The same things were measured in two ways. Each way mixes the same 8 hidden numbers, adds some noise and spreads widely along 5 directions of its own, which tell nothing about the thing.
Some things both ways: the first way, then the second way.
[-19 -10  13  15  -9  -6 -14 -15   9  16 -32   7   9  10  10 -12 -27  33
  -7 -16 -20  -8  10  -2 -12]
[ 12  13  -5   5 -10   7 -13  13  22  13 -21  -5  21  18  -4  -7  -5  -3
  34  32]

[ -3 -19   7  10   7  -7 -20   9 -29  11 -13  -3   9  33  -8  -6   6  16
  -3 -24 -17  -3 -10 -19 -16]
[ 11  15   8  -8 -33   6  26  17 -32 -24  18  16 -14   4  20  28  11 -10
   1  -5]

[ -9 -20   6  19  -5 -35 -13   5   1  22   3  -1   6  16 -16 -23 -16  14
  10  -4  -9   9  -9 -16 -14]
[  3  -5   4  12 -29  13   0   1  -3 -14   3   7   0  23  -3  12  -2  -3
   4 -10]

[  4  10 -14   7   5  -1   2 -11   9   1   9  10 -24   5 -11  10  13  27
 -19  -4  20 -25   0 -11 -23]
[ -6  -2   5  23  -9   7  31   2  25 -19  -6 -12  -3  12   0  24   0 -28
   2  -5]

[-13  -7   4   0   1 -39   8  38  -8   3  -8   0  12  29  -6 -35   0  -9
   9 -13  13   5  -6 -16  -3]
[ 17   5  -8  -1  10  28 -29   6   1 -13 -19   8  28  -7  -4 -19  16  -1
  16   2]

[ -9  -1  16 -13   3 -44  -3  10   1  -9 -13   4   1  -1   0 -27   3 -22
   5  11   9  11  -1  11  -1]
[ -1   0   1   6  32 -59 -15   5 -15  23  20   2 -11 -17  -5 -24  13   7
  -1  13]

[ 15  13 -28  11  13 -26  -8   5 -14  18   9 -23  -4   8 -23 -16  32  -2
  10  15  15   6  -9 -23 -16]
[ -7  -1   3  12   0  -4   5  -5  14   8 -30 -32  -7   5 -13  24  -5 -24
   6   7]

[  4  43 -29   7  23  30   8   0 -16   0   7 -22  -3  11   4  23  26 -14
  -5 -34  13   6  17 -12  17]
[-10  11  15  -8  -1  21 -21  -8  26  11 -24  -8   0   7 -11  10 -23  -9
   6   6]

[ -9 -11  18  -2   8  -5 -20 -23   7  10 -11   5 -10  -2  -5   8 -20  -2
   7  -7  -5   5   5  13  -3]
[ 28  11  -5 -40   6  13 -20   4  -8  14   9  12   8 -12 -10 -19  14  20
 -11  24]

[ -1  32  -8   2  11  18  10 -15  -4 -13  -3   4  -7  -2  12  30  13  11
 -27 -34  13 -15   7 -14  -2]
[  3  17  19  14  12  -1  19   6  15  10   5 -11  -9  -4  -8  14  -1 -10
   0  -4]

[  5  11  -2 -21 -13 -31   0  22   8   4  -6  -2  -1  -4  -5  -8  10  -2
  -3 -18  32  10  -4   1   8]
[  5  -8  -1   9  13  23   1   2 -27  13  26   2   2 -18  -4  -9  23  39
 -16 -23]

[ 10  30 -20  17  10  11   1  -6  32  10  -4   2 -17  -5  -1   7   1  27
  -4  -5  28 -13  23 -11 -15]
[ 27   4   7  -3  14 -13   4  -1  13  13 -20 -27 -10  15  -9  -2 -18   2
 -11  19]

[  2  39 -20   2  13 -19  -3  -8 -13   1 -14 -14  -3 -15   7   1  27 -14
  -5  -3  10  14   1  -6   9]
[ 14  14  -5  10  -4   6  47   1 -23 -10  13   5  -3 -21   1   6  21   2
   8 -38]

[ -5  22  -8 -14   4  -3  17  14  15  -1 -14   0  -4   5   7  -4   2   0
   0 -22  41 -10  16  -6   2]
[  8  -2  -7  -4  34 -17  -7  -3   6  29   3 -17   2 -17 -15 -25   5  18
  -6  10]

[  8   8   4  16   0  21 -20  -2  17  15  12 -11   8  -1  11   5  -4   6
  -1  -9  -8  14  34  13  17]
[ 16  -1   8  -3   7  -2  13   3 -29   8   9 -21 -22  -2   3   7  -7  22
 -21 -14]

[ -2  29  12  -3  29  43   0 -19   1   0  -9 -19  12  -2  27  17 -12 -18
  17 -24   7   8  42   1  25]
[-32 -17  -6  11 -20 -44  23  -8  22  17  28 -14 -17  17 -13   4 -18  -3
   6   4]

[ -6  -4  12  -2   4  18   4 -38  -1  -5  -5  -1   7   2   7   8  -6  -6
  -9  13 -12 -16  14   5  -5]
[ 11   7 -16 -23   0  14  -7  -1   4  -9 -10  12  18 -12  -6  -8  23 -10
   7  15]

[ 10 -18   4   0 -12 -53 -32  11 -14  18  -5 -10   9  -1 -22 -22  13  -6
   6  11  -7  25 -23   1  -6]
[-16  -5   1  27 -13   6  32  11  -3 -16   5 -10  -6   7  18  24   3 -10
   9 -11]

[  2 -22  20   3 -11   0 -11 -10   2  -9  16   9   1   3   5  -2   5  11
 -26  13 -18 -12   8  14  -5]
[-11  -1  16  12  -4 -13 -38  13  -8   1  -2  12  -5  14  10   6  -3  -7
   3  21]

[  7   3  16 -16 -14  49  12 -22   8  -5  25 -10  18  -6  27  19   4   8
 -26  -4   5 -17  36  14  21]
[-24  -6   2   6  22 -11  -6   4  17  17 -12 -29  -7  -1   8  -3 -22   3
   5  15]

[  3  19 -15 -12  -6 -14  14 -19  24 -19  -6  22 -32 -16 -14  17  11  10
 -33   4  28 -25 -10   2 -20]
[ 16  17  12  -6  11   0   6   3  19 -27  -7  31  -2   8  19 -15 -12  -8
 -12   8]

[-25  15  -8   2  14 -27  -9  29  -3   7 -16   7 -27  21  -5 -11  12  -3
   3 -21  11   0   6  13  -6]
[ -3   2 -11 -10  -4  20 -33   0  -8   5   4  23  23 -15 -11 -13  26  10
  15   2]

[ -4 -22  23   1 -28 -41 -27  -6   3   7  -1   3  11 -16   4 -21  -2   9
 -18  20 -24  15  -5  26   2]
[ -4   1   3  26  17   2 -20  15 -13  23  -1 -10   8  -8  -3  -4  16  14
  13   6]

[  6  27 -24  29  30   4 -17  16  13   7   8  -4 -24  13  -5  -7  19 -10
  11  11   4   2  27   4  -9]
[  7   3   6  -5  15 -51  23  -4  -1 -15 -15 -24 -30   3   6  10 -17 -31
 -13   3]

Other things, the second way, with their names:
z_548: [ -3   4   9  22  18 -38   7  11  -7  38  30 -15 -13 -10 -15  -2  12  13
   3   4]
z_281: [-20 -29  -3  41   6   5  12  -5  12 -10  -3 -24  -2  11  -4   9   0  -4
  -7 -22]
z_13: [ 10  -7   0 -10   7  28 -12  -3  36 -23 -14   6  15  17   1 -18 -14  -2
 -13  12]
z_964: [ 12  -3  13   5   7   2 -11  11  -8  -6   1 -13  -9   9   0  10   0  -4
 -15   7]
z_320: [-31  -6  -3  19  -5  24 -25  -2  16  23   3   9  20  -4 -15  -4  11  12
  23  -1]
z_982: [-14   4   6  -8  24 -25   8 -14  18  21  -1  -2 -21 -11  -1  -7 -17   7
 -15   7]
z_881: [ 30  15 -16 -20  20 -24  32  -5 -30  10  -8 -16 -11 -34  -7  -7  19   6
  -1 -12]
z_132: [  5   4  15  10  14  -1  28  18  -2 -19  24  -8 -13  -7  13  19  14 -16
 -20  -3]
z_282: [ 17   9  -2  15  14 -10  -9  13  -7  14  -6  -3  11  -1   0 -17   7  11
  18   9]
z_144: [ 33  10  -1 -16   9 -15  18  10   1 -36  -1  21  -3  11  27 -25  -9  -1
 -12  13]
z_293: [  5  -3  -7   5  -4  -2   5 -22 -15   0   8   8   1 -22 -37   6  33  -9
  -4 -41]
z_417: [ 12   4  -8   6  -5  45   7  -5 -15  -1 -11  11  14  -9   2  -9   8  28
   8 -28]
z_373: [  4  13   3   2  -4  -6  27  30   5  -7   5 -17  -3  12  28   6 -13  -6
  20  22]
z_605: [ -8  -3   2 -19  25  -4   9  -8   5  -9 -12 -15 -18 -17   6   9  -5 -11
 -28   3]
z_118: [-14  -3 -14 -14  -5 -26 -16 -15  23  12 -21  -4   1  10 -10 -19 -27  -6
  21  17]
z_936: [  8  -8  15  31  26   2 -10  10  20  26  -8 -52  -1  11 -26  14  -1  -7
  -8  13]
z_829: [  1  -6 -29 -22  32 -13  30   1  -9  -7  -2 -30  -2 -36   7 -11  18  -2
  -3  -1]
z_862: [-38  -9  -8  -5   5 -38 -15 -12  -9   9  11  25 -12 -14   9 -11   6   5
   0   9]
z_517: [-20  -2 -16   5  -3 -42   5 -17  27  16 -23 -19  -3   8 -15  -9 -24 -17
  31   5]
z_615: [-14   3  11  26  -6   0 -17  18   5   8   8   1   6  12   4   7   2  -5
  20  12]
z_513: [ 13   9  -5  -6  -4  22  -3   9   8   2 -20  -5  13   8   6  -5  -6   6
  15  19]
z_945: [  4 -10   5  -5   2  37 -39 -14  34  12 -15  -5  17   9 -38  -1   1  -2
 -12   9]
z_276: [ 18  14   3 -37  10 -50  16  -6  -9   0 -14 -14 -34  -3   8   0 -25 -11
 -16  18]
z_91: [ 13   5  10 -12  33  10 -14  -1   3  14   6  -8  -2 -23 -16  -9  10  10
 -22  -4]
z_173: [ 11  14  -7 -36  20 -21   0   5 -21   7  -1  -4 -11 -26   9 -10   8   5
  -5  18]
z_323: [ -5  -2 -12 -25   1  23 -23   3  37   7  -3   5  23   5  -5 -18  -2   3
   7  41]
z_973: [  6  17   2   2  -6   9   9  12  -5 -25   9  35   8   1  27 -16  -1   6
  13  -7]
z_892: [-16 -13   5  12  -7  21 -20  -6  26  -7   9  20  10  19  -3 -13 -13  11
  -4  -5]
z_732: [  1  -5  -1  16 -14  -2   7  -9  14 -31 -21  10  -1  24   6  -2 -18 -16
   4 -15]
z_41: [ 12   0   2   9  32 -24  11 -13 -31  28  -2 -22 -22 -23 -12 -11  -1  30
 -13 -31]
z_96: [  9  19   5   5 -22  44 -12   1 -11  13 -15   2  14  -7 -20  22  18   0
  21 -14]
z_370: [ 18   0  14  -5 -11   6  -9  13 -18 -14   4   0 -12  23  16   6 -15   9
 -15   8]
z_927: [  9  -3  -8 -10 -44  -4   2   2  -4  -4  -5   6  -2  39   7  -1 -24  13
  15  16]
z_211: [  9   8  15  27 -30  30   5  11  32 -12  -8  -2  12  39  -7  19 -13 -18
  18   5]
z_811: [-21 -10  -7  -1  -7  -3   1   2 -11 -10  -1  -4  -7  -5  13  12   8  -9
   1   3]
z_908: [  8   0  11  16  24 -25  16 -14 -29   1   7  -1 -25 -18  -4  -5   1  12
 -21 -43]
z_792: [ 11   3   1 -11 -27  12  -3   5 -13   1   4   6  -2  16   1   4  -8  14
   6   2]
z_713: [  8   0   7  17 -16  33  20  10   0 -15   0 -14   3  12  -1  22   2  -5
   3 -18]
z_292: [ 16   4   8  19  -8   9  -9  10   2 -24  12  34  14  17   6 -17   7   2
   5  -7]
z_707: [ -1  -5   2  -7 -26   0 -63 -11  13  16  -1  25  17  22 -37 -11   2   0
  11  18]
z_81: [  7  17 -10 -34 -26   2  19   4 -27 -13  15  24  -6 -15  10  12  22  -3
   4   2]
z_748: [  8   6   0  16   0 -18  -1  14  -7  25   7 -27   3  -4 -22  11  20  -9
  20   9]
z_189: [ 32  26  -1 -35 -12  -2 -12   6 -11  -4 -29  17  -2  15  19 -14 -23  11
  11  31]
z_113: [-25 -11  -7  14 -14 -10 -17  -9  26 -32 -18  16  10  19   2  -5 -10 -33
  17  -2]
z_318: [-17  -2   4   5 -24 -51 -34 -17  -5  19  -2  14 -13  16 -25   2 -10 -13
  16   5]
z_686: [ 21   6  -4  -1   5  17  53  13 -17 -18  15 -12  -7 -16  13  12  20   4
 -12 -20]
z_915: [ 28  24   9 -15  11  -5   8   7   3  16  -4 -10  -5  -6  -8  -1   0   2
  -1  17]
z_32: [ -3  -8   0   6  -3  -7  31  -6 -19 -35  13  14 -18  -3  17   7   4  -3
 -22 -31]
z_496: [ -2  -1 -19  -6  17   3  18  -3  -1 -33 -15   9   9 -22  17 -12  17 -16
   4 -10]
z_986: [  1  -5  -7 -11  -9  -5   8  13   3 -12  16  -1   2  11  13 -10  -8   4
   4  15]
z_573: [-30  -7  -5  14 -27   9   0   6   8  -8  -7  -3   4  12   5  25   5 -21
  21  10]
z_566: [ 18   2 -11 -14  -9   8  15   5  27 -23 -14   8   9  29  19 -23 -27   6
   4  23]
z_312: [-17 -23  19  31  -5 -21  -8   0  11   6  27 -19 -17  24 -22  20  -5 -10
 -20  -5]
z_651: [ -6   8  16  10  23 -28 -14  12   6  27   5 -20 -10  -6 -10   6   0  -9
   3  17]
z_489: [  0  -6 -18 -19   5  -9 -27  -7 -18  -1  -4  26   8  -5  12 -40  -5  31
   5   2]
z_299: [  6   3   4  19 -25 -14   1  10   6 -15 -12   3   0  33   6   7 -11 -18
  18  15]
z_519: [  5   6   0   1 -15  10   7   4  30  10  -2  -7   7  17 -15  11   1 -10
   9  22]
z_204: [-10  10  -1  -6 -42  39  -7   3  25 -10   7  29  22  13 -10  18  14 -16
  19  12]
z_761: [ -3  11  -2 -13   6 -10 -42   9 -20  20  -9  18   5  -4  15 -26  -9  27
  17  22]
z_316: [-24 -22  13  24 -25  18 -18   7  21  -1  -1 -12  -3  44   5  18 -27   2
  -3  13]
z_289: [ -5  13   9  -3  -9  17  15   1  24  -5  -1   3  -1   6   1  10 -12 -10
   6   0]
z_817: [ -9   5   3 -28  21  17 -37  -2  11  12 -14   4   5 -14   3 -15 -10  10
  -7  20]
z_810: [-23  -2 -11  -1  17 -21  30  -6  -1   9  12  -1 -14 -21  14 -10  -2  14
  -2  -6]
z_955: [  7   1 -10 -24  -5  -7  46   1   5 -10  16  -9 -14   0  10   1  -7   4
 -13   4]
z_355: [ 26  16   9 -22  -4  -3  38  10  -6 -21   1 -10 -21   7  18  12 -17  -8
 -15   3]
z_4: [ -8  -3 -16  -9   9  -5  26 -11   7   4  -4  -7  -5 -15   2  -6   0   6
   0  -5]
z_995: [ 13   3  -2 -25   1 -18 -44   7 -16   4   3   6   7  -5 -11 -12  12  -5
   5  24]
z_465: [-12  -8   2  10  20   4 -46   1   4  45  -9 -16   9   1 -14 -18  -9  32
   7  17]
z_239: [ -9 -16  -5  19 -12  10   8  16   2 -27   7   3   6  21  24   2   2  -1
   0   9]
z_339: [ 12   3   1 -22 -19  -8 -26   0   0  -5  -2  14   1  18  -6  -7  -8  -5
   2  19]
z_187: [ -3  12 -19 -13   4 -11  47  12 -10 -32   0   0  -3 -25  30   4  17 -22
  16  -1]
z_15: [ -4  17  16  29   7 -21  52  11  15  -1   2 -26 -20   3   5  23 -13 -22
  10 -15]
z_693: [  2  -4 -15 -10   5   4  34  -4 -14 -17  13  10  -5 -16  18 -11  11  15
 -11 -15]
z_331: [-22   5   0   7   3  18   2 -11  28  21 -13 -19   6 -12 -25  14  -1 -11
  18 -10]
z_804: [ 15   6  -5 -14  -5 -18   6  -9 -11 -12   1  12  -5 -11 -11   1  15 -16
  -3  -7]
z_832: [ -4   4  -7 -21 -16 -22 -25   7   3  -4  -8   8   4   9   1  -1   2 -21
  18  38]
z_386: [  6  13  -1 -11 -12   5   5  23   8  -3   3  -5   7   6   7   8   6 -12
  18  30]
z_617: [-37 -13 -23  -1   3  -5  13  -6  36  14 -17 -42   6  -7 -12   8  -7 -19
  24  15]
z_543: [-18  -1  -7  14   9 -24  18 -14  24   1 -11 -13  -3  -7 -13  -3  -7 -21
  15 -15]
z_313: [ 17   5  -2  10  26  -8  30   4 -29 -30  -2   1  -8 -28  16   0  23 -10
 -13 -29]
z_231: [-29   3 -11   0  -4   2 -20   5  13  -5  -4  15  18  -9   6  -8   8 -13
  30  12]
z_947: [-19   2   4  18  -2 -27   3   8 -25  27  25 -10 -14 -18 -12  23  27  -2
   7  -4]

Some of these things the first way, each followed by its name:
[  2  39 -19  24  14   4 -18 -27 -17   9   2 -20  -3 -17  10  20  28  -2
 -15   0 -23  17  12   5   9]
z_96
[ -7 -19  12  15 -19 -10 -26 -15  16  26 -10   4  -2   2  -2  -4 -20  29
  -6   1 -22   1   9  16 -10]
z_513
[  3  16 -10  -9   6 -17   7   6  34 -11  -9  25 -32  -3 -10  -1   0  16
 -10  -2  46 -25   5  -1 -26]
z_144
[ -8  48 -24  11  37   1   6  31  10 -12   0  -5 -28  17   5  -7  28 -29
   8  -1  20  -1  31   7   6]
z_113
[ -9 -12   4  -3  -7  -7   7 -28  -3   7  24   5 -14   3  -6  18  -3  23
 -18 -18   4 -17 -14 -12 -14]
z_289
[ -7  21   9  19  35 -19 -30   1  -2   3  10   1 -22  -7  20   4  15   7
   4  -1   6   6  16  10  -6]
z_748
[ 16   7  18 -15  13  17 -12 -26   4  -4  25 -21   3 -27  17   4  16 -36
   9  40   4  11  33  32  23]
z_829
[ 12 -15   8 -16 -11 -10   1 -11  -3   2   7  -1  11   4  -6   0   4  18
 -10  -7  19 -13 -10 -20 -15]
z_686
[-11  11   7  23  28  10 -17 -10  16   5   9   5 -18   7   9   7  -9   1
   9  -7  -3   1  27  13  -5]
z_339
[ 11  28  -6  -1 -17  22  20 -40  17   1  16 -24  29 -35  24   4   8  -8
 -17  28   0   8  35  10  32]
z_41
[ -6   0  19 -13 -12 -23  -1 -10  -9  -9 -19  -1  20 -11   4  -6  -3 -20
 -13  -7 -14  16  -7   7  13]
z_973
[-16  18 -19   2  11 -35  11   6  -6  12   4 -15  -9   5 -10 -18  12 -18
  13   5  14  13   0 -10   1]
z_543
[  9  13  12  12   4  -4 -14 -32 -15  -2  -2 -13  22 -20  13  12   6 -15
 -10  -2 -25  24   6   1  19]
z_15
[ 10  27  -6 -12   7   4  -1 -14   5 -18   4 -11  -8 -23   5   2  31 -37
 -10  40   3   7  23  30  17]
z_496
[ -3 -10   7  21  -2 -16  -2 -20   8   9  14  14  -3   5  -1   5 -15  38
 -15 -19   7 -13  -9 -25 -26]
z_211
[  4  32 -13  -2 -25  31  15 -34  17   1  -3 -12  14 -23  22  16   8  12
 -33   6   0  -5  30  11  19]
z_417
[-10  -6  22   1 -22 -16   0 -16  10   0 -17   4  24  -9  20 -16 -14  15
 -15  10 -12  -1  11   6   1]
z_282
[  9  45 -29   0   3  -5  27   4   3 -11   5 -19  10 -11   5  -8  30 -27
  -9   9  22  10  16  -8  18]
z_908
[ -5 -27  20  18 -12   8 -10 -10   3  16  15   0  24  18   6  -2 -21  29
 -13 -17 -24  -2  11  -9   0]
z_713
[ 21 -29  37  -9 -15 -10 -26 -11   8  -3  -8  -1  32 -17   1 -16  -9 -15
  -1  25 -14  18  12  23  13]
z_239
[ -3  -8  14   2   4 -48 -26  27 -14   4 -11   3  -3   4  -1 -18  14  -2
  -3 -16  -1  16 -14   6  -3]
z_615
[ -2 -28  17 -23 -31 -36  11   0  -7  15   6 -15  38   0  -5 -31 -10   1
   5  -2  16  10  -9 -13   9]
z_465
[ -7 -14  11  18   2  -4  -6 -25  11  15   8  -1   6   4 -14  -1 -29 -13
  11  -5 -21  18   7  -1   5]
z_945
[-10  22 -11   9  22  32 -17 -13 -10   4 -12   1 -27  12   6  24  18  10
 -12 -14 -10 -19  21  13  -7]
z_81
[ -3   6  -4  -3  15   7  26 -43  -6 -14  17  -7   4  -4   5   0   7 -12
  -5  30   8 -20   7 -15 -10]
z_804
[  3  -7   3   1 -17 -20   1   4   5  -9   0   2  11   0  -7 -21  13  -9
 -18  27 -10   0   3   8  -4]
z_313
[ 14   7   8  18  13  -7 -19  19   7   5  -3  -1  14   8   3  -9  -4   0
   7 -20   3  20  18  -9   6]
z_936
[ -4  -4  -7 -20  -2 -14   2  12 -13   6   8  -9  -6  11 -19   0  14 -20
   4 -17  15   6  -7   4   9]
z_817
[ -4 -13  14  -4   9   6 -21 -20 -10  22  22 -26   5   1   5  -4   0 -15
  21  17 -11  16  23  18  14]
z_617
[-18 -16  20   1 -23 -24 -14 -15  24  21  -6  -7   6 -14   1 -23 -23 -17
   8  32 -29  28  23  48  21]
z_489
[ -5  30  -8   2  12  37  13 -38 -14  -1  17 -23   6  -7  21  29  14  -6
 -14 -14 -10   0  22  -2  20]
z_331
[  7 -38  25   3  -8 -12  -6   1   0   4  13   1  26  16  -4 -16 -14   5
   0  -5  -7  -1  -2 -11  -6]
z_964
[ -6 -42  19  -2 -24  12  -8 -12   1   9  16   1  12  21  -3  -8  -6  17
 -16  19 -25 -18  12  17  -6]
z_811
[ 16  -7  14  12   8  -1 -30  -5  22   5  30   5 -10 -10  -1   7   2  12
  -3   6   1   6  21  15  -1]
z_370
[-19 -25  33  16  22 -28 -29  -3   6   4  33   7 -20   5   4 -12 -10  -9
  13  18 -18   7  12  22  -8]
z_995
[ -2 -13   7  27   9  -1 -39  -5  15  26   6   7 -18   8 -12   9 -15  20
   6 -13 -20  11   8  12  -9]
z_355
[-15   8 -20   6  -4 -11  15 -18  10  16  13  -3 -20   5   1  -9  10  30
  -8  18  21 -33   8 -11 -27]
z_881
[  2 -21  34  -3  15   0 -28 -20 -24   0 -10  -4  18   4   8   3  -7  -8
   7 -10 -22  14   2   1   3]
z_386
[-15  -7  -4  13   9 -14 -14  12 -11  20 -45   1   6  32 -15 -13 -23  17
  17 -44  -1   4 -13 -31 -21]
z_519
[-11 -15  -5  18  -4 -35  -4  20   4  18 -22  12   3  33 -12 -31 -16  33
   4  -7   5 -11  -7 -28 -35]
z_299
[ -4 -16  31  22  13  14 -18  -5  25  -1  25  12   0   9  12   6 -26   5
  -3 -17 -16   1  28  13   5]
z_312
